The same things were measured in two ways. Each way mixes the same 9 hidden numbers, adds some noise and spreads widely along 5 directions of its own, which tell nothing about the thing.
Some things both ways: the first way, then the second way.
-13; -9; 48; -14; -28; 7; -13; -30; -7; 14; -49; 4; -18; 8; -4; -2; -1; 13; 40; -3; 1; 26; -20; -24; 9
11; 14; 17; 22; 35; 19; 23; -11; 18; 3; -5; 4; 8; -9; 14; 42; 33; 18; -2; 39; -11; 3; -16; -43; 44

3; 11; 16; 10; 25; -19; 21; -19; 2; 5; 1; 17; 3; 11; 14; -10; -22; 43; 7; -17; 5; 6; 20; -16; -16
-4; -28; -2; 1; 10; -4; -4; 21; -36; 11; 21; -14; -1; -19; 11; -15; -12; -29; 28; -18; 18; -17; 15; 37; -29

20; -8; -68; 28; 35; -16; 13; 52; 29; 13; 40; 20; 16; -19; -3; -2; 18; -28; -47; 34; -28; -43; 28; 29; -17
-32; 15; 0; -5; -13; 10; -24; 5; 9; 2; 6; 14; 13; 8; -7; 14; 18; 14; 8; -19; -22; 3; -21; 15; -15

-27; -1; -2; -17; -18; 6; 14; -38; -25; 5; -11; -15; -21; 29; 0; -16; -25; 17; 24; -12; 0; 24; 12; 6; 26
-30; -19; -19; 20; -8; 11; -63; 51; -38; 5; 30; 8; 21; -40; -39; -34; -12; -43; -16; -37; 14; -31; 15; 40; -15

8; -18; 8; -36; 19; 22; -43; -31; -25; -3; -14; -28; -34; -31; -13; 10; 13; -5; 42; 35; -35; 22; -41; -34; 17
-11; 32; 18; 15; 26; 31; 16; 7; 46; -10; 1; -15; -16; 14; 21; 42; 24; 14; 1; 44; -26; -6; -13; -38; 46

9; -7; -21; 2; 3; 2; -3; -15; -7; 15; -24; 5; -19; -6; -9; 1; -1; -8; 31; 4; -20; 10; 3; 1; 23
-5; 3; -1; -6; -3; -22; 21; -47; 18; 11; -14; -3; 6; 35; 24; -4; -2; 31; 11; 13; -17; 4; -23; -10; -38

-7; -25; -21; -17; 28; -13; -20; 12; -12; 11; 37; -26; -5; 0; 6; -42; -10; -46; -30; 36; -13; 5; 13; 18; 21
-42; 20; 37; 10; -4; 56; -13; 25; -3; 19; 5; 23; 21; -11; -27; 40; 34; 21; 34; -1; -19; -4; -9; -5; 2

16; -1; -68; 6; 17; 6; -11; -19; -5; 5; 12; -4; -14; -29; -26; -1; 14; -41; -4; 52; -41; -11; 2; 26; 17
-12; 26; -7; 7; 3; 7; 18; -1; 31; -16; -22; -24; 1; 32; 31; -7; 24; 49; 14; -11; -33; 45; -20; 6; 24

-13; -2; -21; 13; 18; -18; 5; -1; -10; 28; -8; -42; -33; 21; -7; -16; -5; -34; -17; 1; -7; -5; -39; 1; 32
-18; 0; -1; 2; -23; 3; -12; 10; -9; 6; -15; -20; 7; 27; 5; 7; -19; 20; 31; 16; -2; 8; -3; -9; -46

13; -29; -26; -9; 14; -2; -7; -14; -11; 4; 6; -10; -15; 11; -8; -12; 8; -23; -15; -2; -8; -5; 2; 27; 27
13; 7; -18; -22; -24; -38; -12; -47; 12; -7; 21; 9; 16; 4; -32; -17; 20; 6; -34; -10; 11; -18; 3; 7; -9

4; 30; -22; -1; -11; -15; 47; -28; 9; 8; -31; 31; -17; -1; -12; 12; 5; 16; 26; 12; -20; 0; 1; 10; 9
6; 26; 2; -21; -7; -22; 23; -63; 32; -2; -4; -3; 0; 31; 9; -7; 7; 37; -13; 5; -18; -2; -16; -9; -8

29; -55; -27; -12; 34; 16; -42; -11; -41; -14; 15; -15; -26; 4; 16; -29; -20; -21; 33; -4; -19; 44; 43; 1; 43
-7; -4; -7; 7; 7; -24; -1; -46; 25; 10; 24; 9; 7; 5; -1; -13; -2; -7; -26; 23; -9; -53; -9; -7; -19

-3; 6; 42; -28; -6; 2; 13; 23; 8; 23; -35; 21; -8; -9; 17; 12; 4; 43; 57; -19; -5; 11; -18; -45; 1
-6; 19; 15; -1; 13; 3; 5; -30; 30; 10; -4; 8; -9; 18; 15; 21; -6; 2; -25; 37; -15; -23; -26; -41; -2

32; -17; -9; 14; -2; 20; -18; 28; 3; -9; 8; 9; -11; -5; 16; -14; 35; -6; -10; -12; 6; -3; -3; -9; 11
19; -26; -12; -11; -5; -32; -23; -34; -44; 12; 26; 2; 18; -12; -3; -24; -18; -3; -4; -17; 18; -15; 6; 27; -44

18; 0; -40; 7; 23; 35; -30; 14; -4; -5; 33; -7; 5; -43; -10; -2; 26; 4; -17; 10; -25; -34; -2; -8; -14
-44; 15; -8; 19; -13; 5; -9; 12; -4; -2; 5; -3; 29; 55; 17; -8; 19; 10; 27; -8; -21; -10; -29; 19; -5

-27; 2; 3; -5; -1; -15; 10; -30; -16; 15; -28; -13; -15; 25; -17; -14; -21; -1; -13; -15; -14; -15; -3; 6; -6
23; -1; -11; 17; 9; -6; 17; -11; 19; 3; 5; -9; 6; -22; -4; -22; 21; -3; -48; 8; 24; 1; 15; -19; 46

6; -3; -20; 21; 20; -2; -2; 72; 25; 18; 23; -21; -9; -15; 8; -6; 45; -25; -41; 23; -6; -21; -45; -21; 8
16; 14; -15; -19; 7; -29; -4; -23; 10; -25; 6; -14; -12; 29; 3; -11; -4; -10; -13; 8; -3; -18; -9; 2; 5

13; -15; -6; 13; 3; 14; -37; 41; 3; 15; 36; -4; 12; -9; 25; -46; 8; -30; -33; 2; 14; -19; 15; 3; 3
7; -15; -19; 20; 13; -16; 7; -7; -26; 3; 4; -1; 31; -22; -5; -42; 14; -1; -5; -31; 11; -1; 5; 27; 8

12; -16; 57; -51; 17; -13; 5; -18; -3; 16; -11; 29; 1; -1; 30; 3; -24; 50; 57; -11; 5; 18; 11; -21; -4
-23; 1; 6; 0; 2; 26; -41; 35; 2; 3; 32; 12; 0; -46; -33; 13; 18; -22; -10; -21; -3; -17; 10; 23; 7

17; -20; -66; 36; 43; 2; -23; -13; -10; 9; 54; -26; -3; 3; -2; -25; -10; -36; -42; 17; -6; -18; 22; 36; 12
-8; 12; -37; 24; 9; -27; 16; 12; 17; -23; -2; -26; 12; 3; 5; -17; 11; -16; -13; -1; 5; -19; 4; 2; 23

23; -11; -6; -7; -2; 10; -6; 13; 9; 10; -20; 27; -8; -15; -1; 13; 23; 3; 22; 0; -19; -13; -2; -6; -2
4; -13; -1; 0; 9; -3; -23; -9; -8; 26; 20; 21; 4; -69; -12; 19; -11; -23; -42; -8; 21; -20; 7; -9; -20

-21; -12; 3; 5; -15; -11; 0; 18; 7; 29; -12; -15; -16; 19; 2; -16; 2; -31; -3; 23; -1; 8; -17; 2; 20
35; -10; -7; -20; 18; -36; 21; -46; 11; -5; -10; 6; -5; -12; -21; -36; 7; -2; -16; -6; 5; -6; 5; 5; -8

26; -5; -5; 3; 4; 40; -24; -57; -17; -32; 7; -5; -23; -9; -7; 26; 28; 43; 10; 7; -11; -7; -22; -17; -20
5; 18; -12; 4; 9; -21; 6; -18; 13; -22; 28; -16; 2; 23; -4; 7; 9; -20; -12; 36; 6; -54; 4; -15; 22

19; -20; -55; -20; 22; 18; -6; -42; -27; -32; -4; 3; -28; -26; -34; 14; 17; 1; 29; 29; -54; 31; 16; 10; 27
18; 25; -16; -15; 20; -26; 1; -41; 51; -21; 41; 1; -20; -6; 2; -7; 21; -26; -73; 7; -3; -42; -4; -2; 55

Other things, the second way, with their names:
<118>: -13; 3; 19; -14; -3; 10; -3; -11; -22; 15; 17; 11; 16; -6; 0; 32; 18; 17; 37; -13; -6; -3; -7; 18; -28
<289>: 18; -7; -29; 6; -1; -17; -19; 7; 2; -25; 24; -12; 8; 6; -16; -42; 32; -14; -26; -14; 10; 0; 9; 27; 43
<256>: 25; -18; 0; -15; -6; -36; 13; -66; -30; 17; 7; 14; 30; 2; -13; -24; 7; 21; 10; -10; 14; -10; -1; 13; -43
<375>: -13; -18; 4; 12; 1; 16; -4; 32; -29; 12; -25; 3; 17; 3; -6; -20; 10; 4; 36; -21; 3; 28; -6; 18; -16
<142>: 2; -20; 7; 20; 6; 24; 1; 36; -46; 17; -34; -20; 10; -16; 10; -27; -23; 14; 31; -17; 13; 41; 9; 7; -17
<307>: -8; 3; 5; -5; -19; 4; -29; -16; -32; 10; 18; 12; 28; 9; -16; -6; 4; 16; 6; -15; -1; -8; -8; 16; -22
<381>: 9; 7; 3; -13; 5; -4; -9; -19; 25; -7; 20; -13; -23; 8; -4; -15; -4; 0; -18; 17; -10; -19; 6; 1; 5
<148>: 21; -1; -31; -6; -10; -46; 9; -43; -10; -12; 4; 3; 33; 23; -4; -47; 31; 16; -15; -33; 8; 11; -9; 29; 9
<268>: -16; -20; 8; 16; 8; 13; -8; 11; -32; 21; 10; -3; 15; -10; 6; -18; -6; 3; 31; -16; -5; -6; 3; 28; -29
<328>: -10; 8; 0; 28; 25; 20; -16; 26; -2; -12; 18; -22; 1; -13; -5; 12; -4; -8; 8; 30; -12; -32; 9; -11; 21
<317>: -23; 5; 3; 17; 12; 4; 2; 3; -8; 12; 3; 20; 25; -18; -24; 6; 10; -23; -3; 2; 3; -44; -7; -10; -5
<257>: -21; -3; 20; 19; -4; 19; 25; 9; -12; 23; -39; -4; 16; 31; 9; 14; -5; 20; 49; 33; 2; 7; -12; -34; -35
<333>: -8; -7; 15; 1; -21; 26; -36; 16; -49; 22; 5; 10; 26; -6; -16; -3; -2; 12; 8; -17; 15; 16; -2; 8; -18
<344>: 30; -10; -22; -3; -6; -5; -32; 12; -19; -15; 18; -26; -1; -41; -25; -40; -5; 2; -31; -26; 19; 19; 34; 24; 21
<505>: 0; 0; -25; 25; -9; 3; -47; 13; -14; -16; 20; -22; 23; -1; 2; -11; 5; 29; -10; -5; -14; 20; 1; 15; 15
<138>: 10; 4; -6; 12; 10; -4; 32; -4; -13; -6; -39; -30; 10; 38; 49; -7; 4; 45; 37; 1; -9; 55; -19; -4; 1
<444>: -11; -9; 8; 22; 14; 23; -4; 41; -55; 18; -30; -9; 14; 6; 35; 20; -28; -9; 35; 7; 14; 20; -18; -15; -21
<380>: -8; 25; 8; 17; 9; 18; -2; -5; -10; 2; -8; -7; 19; -3; 15; 28; -4; 28; 1; 13; -12; 5; -14; -25; 11
<497>: -3; -10; 3; 28; 7; 43; -39; 48; -37; 13; 2; -13; 9; -25; 24; -6; -9; 9; -9; -16; 5; 44; -2; 6; 25
<400>: 7; 10; 8; -21; -14; 10; -20; -11; 6; -12; 17; -6; -5; 30; -10; -24; 25; 24; 0; -12; -13; 19; -3; 24; 20
<279>: -20; 4; 10; 16; 2; 33; -21; 18; -29; -2; 24; -8; 26; -2; -8; -10; 23; 31; 37; -24; -22; 6; 4; 38; 9
<340>: -27; 15; -1; -3; -2; 14; -42; 27; -25; -1; 18; 17; 16; -17; -20; 26; 2; -26; -4; -18; 1; -25; -13; 11; -5
<152>: 19; 3; -8; 31; 17; 14; -9; 13; 0; -15; 19; -30; 4; 13; 39; 18; 22; 16; -10; 36; -2; 20; -4; -18; 58
<161>: -20; 19; 17; 18; 9; 23; 6; 7; -14; 6; -11; 18; 32; 24; 5; 35; 37; 13; 26; 11; -10; 2; -32; -18; 17
<283>: 4; -8; -14; 3; 31; 1; -8; 35; 3; -9; 13; -25; -32; -23; 28; -16; -17; -41; -16; -13; 4; -3; 7; 22; 21
<178>: 14; 5; -25; 2; 8; -25; 13; 14; 11; -24; -20; -23; -7; 0; -13; -17; 2; -21; -12; 4; 17; -1; 9; -11; 18
<348>: -7; 0; -8; 12; 15; 18; -20; 51; 13; -7; 16; -20; -15; -52; 12; 57; 10; -15; -6; 9; 6; 14; 12; -11; 20
<352>: -22; 15; -9; 21; -4; -10; 11; -24; 17; 8; 5; 9; 32; 5; -7; 6; 19; 11; -14; 10; -5; -30; -11; -18; 0
<384>: 16; 5; -24; -14; -2; -1; -37; 28; 9; -22; 21; -11; -14; -38; -13; -10; 19; -13; -45; -38; 10; 29; 12; 27; 43
<416>: -15; -1; -4; 7; 16; 10; -19; 45; -7; -1; -5; -5; -6; -64; -30; 27; -17; -33; 2; -4; 9; -19; 18; -9; -19
<40>: -19; 5; 19; 28; 5; 53; -41; 46; -26; 16; 8; 10; 19; -33; -14; 35; 9; 0; -5; 9; 2; 7; -4; -21; 22
<69>: 4; -5; -6; -10; 9; -6; -28; -6; -4; -3; 25; -1; -8; -28; -20; -22; -11; -17; -19; -16; -3; -24; 9; 24; -9
<377>: 5; -29; -20; 16; 7; 4; -14; 48; -39; 3; 0; -29; -3; -11; 29; -50; -15; -24; 1; -36; 25; 31; 12; 40; 9
<553>: -1; 11; -7; 9; 5; -1; -3; -2; 31; -9; -17; -10; -7; 7; -8; -6; -2; 5; -21; 24; -9; -1; -5; -29; 10
<527>: -14; -8; 17; -3; 1; 25; -40; 29; -39; 22; -6; 17; 5; -21; -2; 36; -19; -13; 13; -2; 6; 9; -15; -8; -35
<398>: -1; -13; -27; 11; -9; -2; -28; 37; -34; -14; 20; -13; 29; -25; -14; -18; 29; 3; 11; -48; 12; 26; 14; 49; 16
<474>: -41; 38; 15; 14; 3; 34; -8; 20; 11; -6; -9; 9; 16; 23; -12; 15; 22; 7; 9; 2; -27; -17; -23; -10; 23
<506>: 9; -13; -7; -3; 21; -24; 27; -6; -19; 20; 7; -6; -3; -41; 23; 10; -21; -40; -10; -6; 35; -26; 9; -2; -24
<276>: 14; -5; -15; 16; 30; -29; 32; -30; 31; -6; -6; -12; -5; 11; 17; -28; 7; -4; -14; 23; -8; -19; -6; -11; 12
<200>: 3; 3; 1; 6; 20; 6; 20; 24; -9; 3; -33; -13; -7; -3; 30; 14; -6; -6; 12; 2; 11; 30; -12; -16; 6
<265>: -8; -17; 17; 28; 23; 28; 6; 33; -16; 24; -1; -9; 2; -45; 12; 36; -3; -6; 25; 22; 12; 1; 11; -21; -10
<261>: -19; 13; 6; -8; -4; 3; 11; -3; 23; -11; -13; 3; 3; 43; -9; -3; 34; 16; 31; 0; -22; 5; -19; 8; 0
<22>: 51; -15; -5; -24; 8; -31; 21; -31; -25; -9; -1; -13; -1; 2; 0; -33; 12; 4; 4; -15; 25; 22; 13; 19; 6
<334>: -8; -4; -17; 18; -2; 24; -23; 59; -6; -8; -26; -15; 6; -8; 22; -3; 23; 20; 4; -34; -4; 82; -14; 15; 30
<534>: -20; -4; -28; 31; 7; -12; -29; 13; -10; -8; 10; -10; 23; -10; 1; -4; -9; -7; -2; 0; -10; -22; -5; 7; -14
<147>: -8; -11; -23; 8; -24; -11; -44; -6; -8; -5; 43; -3; 30; -10; -18; -13; 27; 19; -9; -20; -4; 0; 8; 35; -6

Some of these things the first way, each followed by its name:
-31; 6; 10; 7; -5; -9; 15; -4; 1; 13; -22; -14; -10; 21; -20; -1; 3; 9; -30; -9; -12; -22; -24; -8; -19
<289>
-36; 12; 23; 5; -29; 4; 7; 4; 8; 26; -18; -7; 3; 6; -11; -21; 3; 7; -10; -9; 7; 2; -14; -8; 8
<161>
0; 3; -17; 0; -46; 40; 9; -27; 14; -8; -29; 24; -15; -9; -30; 50; 45; 34; 31; 19; -25; -9; -21; -2; -11
<527>
10; -47; -18; -17; 8; 12; -25; -25; -8; 19; 7; 6; 5; -6; -18; 2; -6; -8; 17; 5; -14; 1; 27; 32; 20
<334>
-12; 3; -5; -3; 2; 3; 23; -64; -19; -8; -8; 17; -1; 18; -12; 1; -31; 54; 24; -26; -8; 15; 44; 13; -4
<377>
-24; 3; -14; 12; -19; 24; -14; -47; -15; 10; -14; -26; -20; 15; -24; 13; -1; 5; -3; 12; -16; -23; -23; 3; -17
<257>
21; -1; 4; -10; -25; 9; 17; -62; -4; -18; -9; 29; -18; 28; 9; 18; 8; 33; 14; 5; 6; -10; 7; 20; -14
<344>
-45; 32; 10; -20; -22; -8; 33; -12; -3; 27; -14; -13; -10; 7; -6; -18; -16; 13; 18; 12; -4; 17; -14; -8; 23
<474>
6; 33; 19; 22; -42; 19; -1; 31; 34; 11; -33; 25; -2; -15; -3; 15; 56; 9; -23; 3; -3; -59; -50; -25; -44
<256>
17; -13; -16; 13; 0; 19; -27; -4; 0; 12; 14; -3; -2; -12; 1; -16; 16; -17; -4; 8; 5; -1; -3; 7; 20
<138>
-11; -25; 5; 7; 31; -9; -34; 49; -9; 35; 4; -39; -16; 3; 17; -42; -14; -41; -6; 2; -6; 13; -13; -27; 23
<276>
19; -17; -23; -7; 29; -4; 5; -14; -9; -18; 10; 8; -22; 6; 7; 10; 3; 11; 11; 23; -25; 7; 12; -2; -7
<381>
-19; -22; 24; 7; 10; -24; 11; -35; -28; 2; -36; -20; -31; 46; -4; -36; -28; 4; 3; -42; 8; 49; 8; -8; 38
<152>
1; -23; 8; 6; 11; -4; -1; -23; 4; 24; 26; -6; 5; 25; 16; -1; -19; 19; -7; -3; 23; -10; 6; 15; -3
<178>
0; 19; 30; -20; -29; 24; -14; -29; 12; 31; -36; -4; -26; -19; -5; 44; 28; 16; 52; 37; -10; -20; -83; -34; -9
<416>
42; -25; -27; -8; 8; 24; -34; -45; -23; -42; 50; 14; -8; -4; 24; -29; 2; -4; -1; 30; 3; 22; 51; 26; 9
<279>
13; -11; 2; 2; 18; -14; -8; 13; -5; 13; -22; -8; -20; 5; 1; -19; 9; -27; -16; -14; -8; -14; -21; -6; 12
<147>
-47; 35; 2; -19; -10; -8; 38; -52; -20; 17; -71; -19; -44; -5; -43; 16; -13; 23; 64; 12; -44; 49; -43; -34; 37
<283>
-8; 27; 20; 11; -19; 12; -2; -11; 0; 1; -25; -17; -37; 6; 7; 9; 23; 11; 8; 24; -8; -6; -58; -42; -18
<328>
1; -2; -7; 12; -13; 1; 7; 0; 10; 13; 4; 19; 13; 8; -2; -21; 5; 4; -21; -21; 13; -19; 21; 23; 3
<148>
19; -5; 28; -14; 2; 16; -17; -16; -9; -3; 5; 22; 1; -4; 30; -15; -12; 34; 35; -9; 8; 12; 24; -20; -9
<268>
-28; 1; -12; 8; 2; 2; -21; 49; -1; 34; 17; -47; -9; -4; 2; -44; 5; -48; -35; 17; -3; -8; -29; -10; 25
<317>
22; -12; 13; -11; -9; 3; -2; -6; -7; 7; 15; 13; -9; 11; 37; -41; -7; 1; 23; -13; 34; 36; 22; 8; 49
<380>
